There are 3 ways to turn a row about zero (a turn may also mirror it). The second row of each pair is the first, turned, with some noise. The first 27 pairs use one turn. New pairs use 2 turns, one after the other, and a turn may come again.
Known pairs, each followed by its turns in order:
[ -3  -7 -11   1  -3  10  16 -13]
[  1  -5 -18   9   1  10   6 -12] => Q827

[ 4 -3 16 35  8 -8  2  8]
[ 15   9 -12 -13  -2  29 -15   4] => Q805

[  2 -18   2  17  -5  -6   8   4]
[ 17 -12 -12 -10  -2   3  -3  -6] => Q274

[-11 -16 -15  10  -4 -24   4  -7]
[ -6 -24   3  18  16  -7  13   0] => Q827

[  0   6  20 -10 -14  20  -9   0]
[ -4 -28   1  -9   4   5  16 -10] => Q805

[ -7  11 -25   0 -11  18  -6  -3]
[ 16   6 -13   1  17  22   4   8] => Q827

[  3   7 -18  -4  21  28  -1  -6]
[ 12   2  -7 -21   2  27   1 -17] => Q827

[ -2   7   1   4 -18   1  -6   0]
[ -7  -2   4  -7  12   0  -5 -11] => Q274

[ 8  9 -2 10 -5 -1 -5 -8]
[ -2  -3   7  -8   3 -14   0  -4] => Q274

[ -1  -5  -2   6 -18   6  -8   2]
[ -6 -14  -1  -3  10   2  -6 -12] => Q274

[  0  -8  -1  -2  -8  -2 -29  -9]
[-23 -16   4 -10 -12   0  -5  -7] => Q274

[  5  16 -15  -6  27   6  18  15]
[ 20 -10  13 -13 -20  20  11 -10] => Q827

[ -5  22 -11   6  10   6  -8   7]
[ 20  -5   7 -12   5  13  -7   8] => Q827

[  0  22 -16   9  -2 -15  -1   8]
[ -3  21  -5  -1   3 -19  -2 -16] => Q274

[-10   1   3   0  -8   7  -3 -24]
[ -1  -9   2   3 -21   1  14  -1] => Q805

[ 13 -11   7   2 -12  -6  12   3]
[ 10  -7  -7 -14  10   6  12  -1] => Q274

[ 10   2   2   3   2  -4   6 -17]
[  7   3   6  -4 -16  -2  -4 -10] => Q805

[  1   0 -15   1   6  -7  -8   7]
[-7 10  1 13  5  0 -9  4] => Q805

[ 9  5  4  3 -1 -2  2 15]
[  4  -3  -4  -4  13   1 -12  -2] => Q805

[ -7   6  -7   6 -18 -25 -14   0]
[  4  -7   4   7  18 -16   5  22] => Q827

[  7   2 -20  -6   6  -6   5  12]
[  0  11   5  10  12 -14 -13   3] => Q805

[-18  -5   7  -5 -15   1  -1  12]
[ -5   0  -6   1   8  21 -13  -9] => Q274

[14  9  6  3  3 -9  0 -5]
[  1   0   1  -8  -7   1 -15 -13] => Q805

[-25 -18  -1  -9 -10   6   3   0]
[ -4   2 -11   2   1  -6  28  14] => Q805

[  6   6 -32  -4  -7   7  -5   4]
[-11  -3  -5  18   5 -16  13 -19] => Q274

[ 6 -3 25 -5  6 -3 -7 11]
[-12   9  14  -6 -13 -12 -11   2] => Q827

[18  6  9 10  4 -2 -9  6]
[  9   9  11 -10  -1 -15  -8  -6] => Q827

New pairs, each followed by its turns in order:
[ 6  4 -8  6 -4 -6  0 -4]
[ 7  2 -4 -3 -4 -4  9  3] => Q827 Q274

[-15   4  22  -7  -6  12  -2  -9]
[-11  13   8 -10  -4   8 -22   2] => Q274 Q827

[ 18  -3  13 -12  16   2  -1 -13]
[-10  12  14   1  -4  16  12 -14] => Q827 Q274

[ 17   6 -14  10 -16   4  40 -21]
[ 10   6 -16   4  -1  -4 -19 -47] => Q805 Q805

[ 12  -1   8   5  -6 -31  14  12]
[ 13   9 -30 -13  -8   1  -9  -8] => Q827 Q805

[ -5   8 -18  -6  12   8 -17 -25]
[ 10  -5   5 -19  16  13 -26  -6] => Q805 Q274

[  1 -22  -3  13   0   3  -1  -1]
[ -1 -20  -6  -3  -4   3  13  -6] => Q274 Q274

[ 15 -10  17   8   0  -2  29 -12]
[  4  17 -16 -14 -10 -16  24   0] => Q805 Q827

[-12 -12   5 -12 -13 -10   8 -24]
[ 11  12   4  -6  10   7  16 -27] => Q805 Q274

[ -3  -5  -1   6 -25   6  12   5]
[ -8  -5  -6 -18   2   3   1 -22] => Q274 Q827

[ -1  12   5   9  10   1 -23  -3]
[-23   3   7  -5  10  -1   1 -11] => Q827 Q805

[-15   3   1   8   0   2   1  18]
[-3  7  7  4 20  4 -3  9] => Q805 Q805

[ -2   1   8   0 -19 -23  -9   2]
[ -9   0 -17 -13  -3  15   9  12] => Q274 Q827

[ 4 11  1  3 -1 -1  5  4]
[-9 -6 -5 -3 -6  1  1  2] => Q805 Q274

[ -1   3 -21  -2  -9  -4   5  10]
[ 9 -9 17  0  9 -9 -2 -3] => Q805 Q827

[  4   0  -3  -6  -1 -13  18  -2]
[ 16  -4  -2  -6   4   6   7 -12] => Q827 Q274

[19 -4  9  2 19 -7 -3 -8]
[-16  -9 -12  -4  -2 -11  12  11] => Q827 Q827

[  8  -6  -2  18 -15  -1  -1   4]
[  1   7   3  -1 -10  12 -17  -4] => Q827 Q805

[  5   3  19  19 -13  11 -11   8]
[ -7  12  -8  -4   9  17   2 -25] => Q805 Q827

[ -1  -6   7 -16  -3   4   2   4]
[ 7 -3 -1 15  6  0 -8  4] => Q274 Q274

[ 11 -14 -22   9 -12   4   4 -11]
[ 22  -3  -2   1 -11   9 -19 -12] => Q805 Q805

[-7 12  2 21  3 -2 14  5]
[ -3  14   3   1  16 -16  -3 -11] => Q827 Q827

[-10   2 -11 -17   2  -2 -33   0]
[ -5 -24  -2  16   5  12 -24   6] => Q805 Q827

[ -5  -4 -32 -31   8  10  -6   3]
[  3   6 -14   3 -28  31  -1 -11] => Q827 Q827

[  4 -19  -3  -7 -22  -9 -17  -3]
[  5 -13  15  16  -9  22   6  -8] => Q274 Q274

[  2   0  11  15  -5   8 -25  -9]
[-21  12  -3   1 -19  -8  -4   7] => Q827 Q274

[ -6   3  -5   6  -5 -14  12 -18]
[ 12 -10 -14   1 -13  -1   9 -10] => Q827 Q274

[ -6  10  27 -10   4   2   4  21]
[ -8 -26 -24   3   9   5   2  -5] => Q827 Q805

[ -9  15  -3 -16  -3   2  10   8]
[ 1 -7 -9  6 23  2  1 -4] => Q827 Q274

[-23   0   1  24  -3  -4  13  13]
[  4 -27 -11 -14  -3 -10 -18   5] => Q827 Q274

[  2  -2  10 -25  -2  -5 -11  -7]
[ -5   5  -6  -6 -19 -11  12  11] => Q805 Q805

[  1  13 -12  11  -8   3  -9  16]
[ -1 -21   4 -10  13  -2   5   5] => Q274 Q827

[-10 -32 -15 -24  -3   5   7  -7]
[ 26   3  17  28   0   6 -15  -6] => Q827 Q274

[16 -1 15 -9 20 16  6 -2]
[  5   7  26  16 -14   3  -2  -2] => Q274 Q827

[ -4   0   3  -7 -26   5  18  13]
[ 4  8 32 -5 -5  6  1  5] => Q274 Q805

[ -3  14 -12  -8  -1  -7  -7  23]
[  1  16  10   9  -9 -13  -9 -16] => Q274 Q274

